The rows of a group lie close to one hidden flat surface of 10 dimensions, which may be shifted away from zero. Surfaces can cross.
In the rows, 128 means zero.
Known rows, each followed by its group:
[143 133 137 103 157 123 143 120  85 109 192  87 141 123 187  78 138 101
 102 150 101]	(4)
[184  99 178 111 164 111  95  91 117 148 120 137  71 118 137 180  95 113
 124 130  97]	(3)
[145 126 176  95 117 106  74 131 166 123  43 164 151 124  90 172 140 111
 128 105 176]	(3)
[126 128 108 142 100  85 164 172 150  90 111 138 104 116 107 122 127 133
  96 118 163]	(0)
[189 181 220 136 134 102  98 147 163 156 121 181 123 126 138 185 102  85
 131 160 174]	(2)
[ 96 174  76 133 142 230 175  69 145 147 135 108 103 132 115 154 132 177
 108 135  99]	(0)
[154 128 112 132 145 131 105 145  94 114 199 148 129 124  99 100  91 106
 115 109 147]	(4)
[144 125 140 112 155 118  75 120 111 195  99 141 118 144  88 141 127 105
 148 131 111]	(3)
[165  60 130  85 131  94  41 145  89 128 116 176 145 131  76 141 103 107
 122  57 157]	(2)
[123 121 111 112 120 170  78 136  68 138 142  84 100 159  99 107 115 174
 163 118 152]	(2)
[151 131  80 146 140  77 165 174 149 106 117 178 125 152  97 150 148 111
 103 126 153]	(2)
[125 121 115 124 120 135 102 134 142 119  97 154 131 130  78 137 125 134
 137  97 149]	(3)
[135 110 105 117 108  67 118 136 143 141 100 133 122  78  96 131 113 150
 101  97 154]	(3)
[ 97 170 115 184 113 127 127 141 160 129 128 120 107 105 118 144 108 158
 153 152 161]	(2)
[119 115 155 140 125 145 149 117 145 141 136 141 141 119 152 127 121 103
 115 128 103]	(0)
[123 155  76 146 117 118 134 157  99 166 145  79 108 111 114  97 127 173
 131 147 159]	(4)
[120 128  65 146 126 152 121 112 137 124 118 135  97 125  67 143 109 174
 140 107 145]	(1)
[120 127 100 161 146 124 129 154 125 133 140 135 123 152 110 118 141 109
 145 149 119]	(4)
[132 124  55 156 134 119 165 165 111 117 142 153 122 174  97 116 150 124
 127 120 118]	(3)
[115 155 107 131 117 110 115 160 139 107 107 128 136 142  92 114 156 126
 155 143 157]	(1)
[104  94 135 202 131  71 169 149 138 138 124  90 101 125 189 136 138 126
 154 169  70]	(2)
[147  72  79  72 153  99 151 124 120  65 114 157 148 135 121 138 161 120
  74  73 124]	(2)
[116 137  85 143 138 129 129 149 127 132 125 146 143 149  98 134 144 128
 133 122 145]	(2)
[176 111 153 136 103 140 100 145 131 163 162 173 146 111 126 119  80 124
 123  89 165]	(1)
[160 141 116  99 118  76 162 150  99  99 166 111 118 112 131 104 122 125
 102 128 148]	(0)
[166 158 124 129 141 160 115 138 111 177 160 156 134 157 106 123 123 108
 137 131 134]	(1)
[125 174 108 129 138 152 204 138 142  81 155 136 152 152 154 111 167 110
 107 163 134]	(3)
[112 135 171 112 128 103 100 101 135  93 118  68  99  59 150 124 125 155
 115 151 144]	(4)
[118 114  73 144 141 141 153 173 120  80 119 157 136 201  89 120 172 124
 136 124 126]	(3)
[ 99  80 123 190 146 141 112 131 137 114 125 145  99 156 125 151 127 131
 172 129 102]	(3)
[133 120 120 128 120 155 111 143 162 127  78 187 147 154  80 159 141 130
 136  92 162]	(3)
[148 169 145 137  85 108 113 156 158  99 150 133 107  75  98 121  72 154
 111 117 210]	(0)
[131 150 133 188 109 103 140 145 148 168 147 134 113 102 145 140  93 145
 154 153 129]	(0)
[125  94 168 142 106 113  96 150 150 132 106 143 168 113 147 134 132 122
 136 116 150]	(4)
[137 149 127 111 126 121  99 148 116 140 116 122 137 140 103 120 135 122
 128 135 161]	(4)
[145 117 127 153 120 103  92 163  83 162 172 116 103 141 122 106  95 135
 167 123 144]	(2)
[146 116 176 124 136 142 140 130 135 129 141 148  97 132 129 114 107  76
  78 121  98]	(0)
[146 124 139 119 128 176 190 132 164 117 113 186 139 170 125 150 139  95
  57 108 114]	(0)
[103 141 106 140 145 135 139 114 133 117 118 130 118 146 129 148 134 136
 159 146 104]	(1)
[137  96 126  90 123 102 111 128 106  86 136 142 155 126 137 108 132 114
 120  98 143]	(1)
[105  78 122 159  67 100 125 188 147 113 131 131 203 110 162  78 145 142
 127  95 160]	(4)
[165 129 103 120 116 154 141 142 140 146 147 189 171 143 109 135 119 124
 112  81 150]	(3)
[168 167 132  84 136 180 172 145 135 111 121 184 138 182 100 136 150  89
  67 119 152]	(0)
[136 169 123  86 118  97 105 184  95  69 110 112 141 146  88 107 153 124
 123 137 205]	(2)
[155 168 192  94 107  92 143 127 158 115  76  90 110  72 171 154 142 159
  89 170 181]	(4)
[123  91  95 103 134 108  96 117 104 127 148 112 127 100 111 104 111 139
 122  96 116]	(3)
[ 85 140 155 125 121 174 121 129 161 140  57 137 197 157 131 128 197 106
 157 144 113]	(1)
[111  85 142 164 103  64 108 174 148 123  91 145  97 111  91 129 104 114
 120  98 146]	(0)
[167  88 179 120 101 172  78 117  94 156 162 131 108 119 156 145  63 159
 145  77 155]	(2)
[ 80  76 105 168 111 118  77 131 132 129 112 113 147 101 107 111 116 149
 174 104 118]	(1)
[147 107 172  99 120  65 162 167 114 116 103 111 180 139 197 107 198  97
 104 160 121]	(4)
[105 151  90 167 126 163  98 136 134 156 130 144 139 143  89 124 117 140
 167 121 142]	(1)
[109 115 139 117 124 130  96 126 138  93 101 118 141 118 118 123 139 126
 126 117 145]	(4)
[135 127 156 139 119 124 120 131 165 128  86 160 133 135 127 163 131 126
 137 128 139]	(1)
[138 129 146 137 149  64 109 172 118 111 117 140 121 157 111 112 153  77
 135 155 134]	(4)
[ 92 133 149 109 115 166  95  80 140  82 161 117 183 102 158 127 116 132
 150 106 133]	(1)
[109 143  99 113 125 108 167 126 134  38 144 109 135 112 148 112 148 140
 115 134 134]	(1)
[ 94 113  73 136 140 199 156 113 105 136 180 114 114 128 103  86 101 136
  98 102  94]	(0)
[113 158  62 111 117 121 118 108 109 123 136  87 131 106 111 123 124 190
 161 117 153]	(0)
[102 121 112 114 162  81  48 110 108 129 153 108 139  91 107 109 115 110
 129 123 119]	(2)

New rows. What belongs after each?
[105  93 124 173 137  60 123 152 161  67 111 125  68  91 115 128 115 128
 119 137 128]	(4)
[ 74 184 103 121 174 159 126  98 136  34 134 100  96 116  99 112 150 117
 105 160 131]	(4)
[116  88 108 132 106 104 129 159 135  69 141 144 149 106 124 102 120 130
 104  88 156]	(4)
[ 96 110  72 147 134  82 125  85 126  62 129 112  65 106 107 163 100 169
 150 118 112]	(1)
[153 111 130 157 124 122 109 162 122 154 151 168 146 151 121 124 110 109
 134 113 138]	(4)
[149 125  99 154 148  84 102 173  89 165 178 144 123 147 102 110 105 102
 141 132 124]	(2)
[104 127 161 189 128 147 128 127 168 122 147 146 144 114 163 136 115 104
 131 140 118]	(4)
[ 70 139 175 158 103 171  76 148 153 132 157 130 157 109 104  81  91  98
 121 106 152]	(0)
[ 85 200 172 169 116 139 113 147 154 129 153  79 155  91 161  91 139 131
 145 189 163]	(4)
[115 158  78 141 107 148 126 131 146 103 156 133 123 105  99 115 101 163
 135 110 172]	(1)
[103 181 119 157 131 139 119 146 154 130  90 108 106 122  97 134 144 156
 141 163 164]	(4)
[124 161 147 132 144  86 127 130 131 107 125  84  33  77  86 121  89 126
  81 158 154]	(0)
[100  72 147 147 109  80 117 149 132 109 147 106 119  87 148  89 107 109
 108 105 109]	(0)
[155 114 132  77 142 148 125 104 101 112 138 143 156 144 144 125 142 105
 115 114 106]	(1)
[113 121  97 152 107 132 156 127 143 124 132 126 127 119 127 137 116 158
 122 114 139]	(0)
[118 151 112 115 121 145 157 134 121  87 160 108 150 125 151 110 134 144
 113 131 155]	(2)
[129 118 102 147 150 121 169 124 131 121 123 118  21 115  85 134 102 128
  68 130 106]	(0)
[150 121  94 129 103 115 150 150 118 152 134 116 131 113 125 123 125 168
 115 123 155]	(4)
[129 138 159 140 107 122 128 152 144 127 150 122 165 109 161 108 126 115
 126 139 153]	(4)
[ 98 164 164 157 102 142 113 142 178 121  91 148 138 121  94 138 119 124
 133 142 176]	(0)
[116 145 167 106 114 125 148  92 160  95 100 100 128  87 174 154 135 144
 110 146 123]	(0)
[ 58  85 144 137 124 105 156 135 145  62 123  84 112 100 142  73 150  98
  68 124  86]	(0)
[ 99  96 182 104 107 106  80 120 139 100  95  77 138  60 157 116 130 147
 121 131 149]	(4)
[150 123 177 133  85 126 140 149 180 109 108 151 166  90 171 120 139 116
  99 121 164]	(1)
[ 68 131  96 162 127 101 134 130 175   4 130 120  79  83  93 121 125 136
 105 132 156]	(4)
[145 145 126 154 144 126  91 155 117 161 172 160 154 145 105 132 106 101
 147 124 139]	(2)
[143 180 128 138 140  98 171 160 145  71 147 140 114 130 124 126 142 107
  99 164 162]	(4)
[148 136 154 116 122 130 118 115 142 163 152 139 159 100 157 122 107 111
 122 127 113]	(3)
[194  85 116 132 114  82 164 151 129 165 101 149  91 129 129 159 118 155
  99 110 138]	(4)
[116 130 111 114 133 140 127 127 119 102 133 112 133 135 122 128 136 138
 131 132 141]	(2)
[128 124 118 144 110 111 185 109 144 118 138  97 127  94 192 141 123 169
 131 136 109]	(0)
[123 140 141 126 106 108 166 145 147  91 140 118 124 101 148 102 119 122
  86 130 142]	(0)
[ 91 114 117 143 126 139 149 119 161 115  85 120  95 121 112 145 140 137
 105 133 112]	(0)
[161 121 160 154 107 114 180 145 123 125 150 123 106 129 189 143 116 136
 123 145 126]	(2)
[176  82 132  98 120 112 122 129 121 121 138 145 120 106 136 116 117 134
  91  98 137]	(1)
[154 139 163 107 144 105 115 107 100 162 117  84  81  94 153 144 124 143
 115 175 128]	(4)
[ 84  48 108 156 113  65  75 138 115 107 102  71  90  90 112 117 113 163
 160 108 119]	(2)
[149 132 135 154 129 115 112 128 147 119 149 147  75  96  99 138  79 138
 116 122 155]	(4)
[111 202 189 160 139 106  83 160 112 161 179  81 159 119 156  78 133  93
 162 198 151]	(4)
[122 103 101 187 154 121  93 145 116 181 132 137  93 144  93 128 106 126
 163 124  97]	(4)
[129 159 181 119 115 142 106 156 135 121 156 142 187 126 152 106 136  96
 123 140 167]	(4)
[134 126 146 127 112  77 134 157 134 108  98 133 105 121 112 130 132 114
 106 125 149]	(0)
[156 138 100  82 118  99 130 166 103 109 133 152 166 155 104 109 147 114
 123 117 167]	(0)
[134 121  90 134 135 125 171 147 101 162 173 132 173 155 154 109 143 126
 152 131  98]	(0)
[ 87  89 131 155  94  73 128 161 161  92  63 102 132  94 129 126 150 154
 134 129 151]	(4)
[121 158 144 152 158 159 111 122 140 127 151 148 115 133 115 140 111 109
 135 144 126]	(4)
[167  82  93 105 121 102  97 144  99 140 128 159 105 127  72 133  82 134
 118  54 149]	(0)
[153 149 112 156  88 117 144 160 147 133 128 140 118 104 117 135 107 166
 118 121 195]	(4)
[141 143 134  91 142 145 101 122 122 110 134 142 143 154 104 124 134 109
 116 117 152]	(4)
[129 109 118 123 133  91 156 161 146  70 109 155 143 144 129 125 153 106
 107 120 136]	(4)
[121 189 181 122 155 101 125 124 119 124 115  67 116 108 169 116 162 110
 126 215 125]	(4)
[138 183 112 137 172 142 157  88 156 124 154 133 109 109 134 163 124 126
  97 161 117]	(2)
[125 119 126 176 132 118 172 149 161 105 139 156 124 134 147 133 136 106
 123 137 108]	(4)
[150 162 169  95 128 145  86  89  98 178 145  56 101  69 149 132  96 167
 121 156 154]	(4)
[183  96 165 107 114 108 166 127 144 152  65 140 117 119 173 183 146 149
  97 132 125]	(4)
[186 143 154  49 141 102  80 118 102 143  84 154 146 153 103 165 146 117
 145 114 171]	(0)
[132 142 180 121 119 103 152 121 132 108 153  98 125  98 189 113 126 104
 105 161 109]	(0)
[118 187 146 141 129 101 192 138 159 104 100 103 113 123 155 139 160 122
 116 194 122]	(0)
[142 181 127  88 137 153  96 123 128 107 169 153 184 114 113 132 117 109
  96 111 190]	(2)
[155 149 158 128 101 173  73 154 135 174 171 155 174 104 118  86  95 116
 122 112 194]	(1)
[ 69 168 135 183 185 181 152  86 187  91  81 137  93 166 119 178 174  98
 142 188  67]	(4)
[127 111 126 124 131 142 147 105 128 118 147 120  95 111 122 116 104 121
  83 113 112]	(0)
[109  78 171 148 116 166 103 110 156 125 141 152 169 105 160 136 108 115
 135  99 117]	(4)
[117 127 166 132 108 166  86 116 136 158 164 112 155  74 151  86  97 134
 130 124 150]	(1)
[131 121 190 125 126  61  94 169 118 120 122 109 151 122 157 105 150  85
 137 154 138]	(4)
[131 100 143 147 118 115  75 160 130 130 122 165 151 136 107 121 116 103
 144  95 152]	(4)
[148 107 130 165 115 110 172 148 167 158  87 132  92 106 136 130 148 149
  95 151 120]	(1)
[145 116 144 132  80 165 132 148 159 139 155 145 186  90 163 118 102 165
 105  90 187]	(4)
[ 74 194 101 111 125 142 187 139 142  72 128  84 149 134 127  88 171 128
  96 166 135]	(0)
[109  97 133 202 134 125 148 145 162 147 129 161 136 146 153 136 132 102
 147 137  85]	(4)
[145 149  79 108 147 150 117 147  79 138 177 142 149 161  96 108 123 126
 123 110 145]	(2)
[130  95 116 165 109 110 108 148 126 164 153 115 124  92 134 106 107 153
 138 116 129]	(4)
[105 149 123 140 106 121 123 166 134 118 130 116 158 122 122 103 149 131
 134 144 165]	(4)
[121 122  95 156 107 126 175 148 135 125 159 131 133 121 142 119 107 138
 107 109 130]	(0)
[135 162  60 144 150 154 196 134  82 134 197  89  97 153 142  99 132 147
 126 155 113]	(2)
[ 82  76 137 129 140 133  66 126 132 107 113 154 153 142 105 119 153  87
 148 105 105]	(4)
[142 107  79 130 100 109 159 127 125  64 202 138 120  80 152  99  83 158
  99  92 143]	(1)
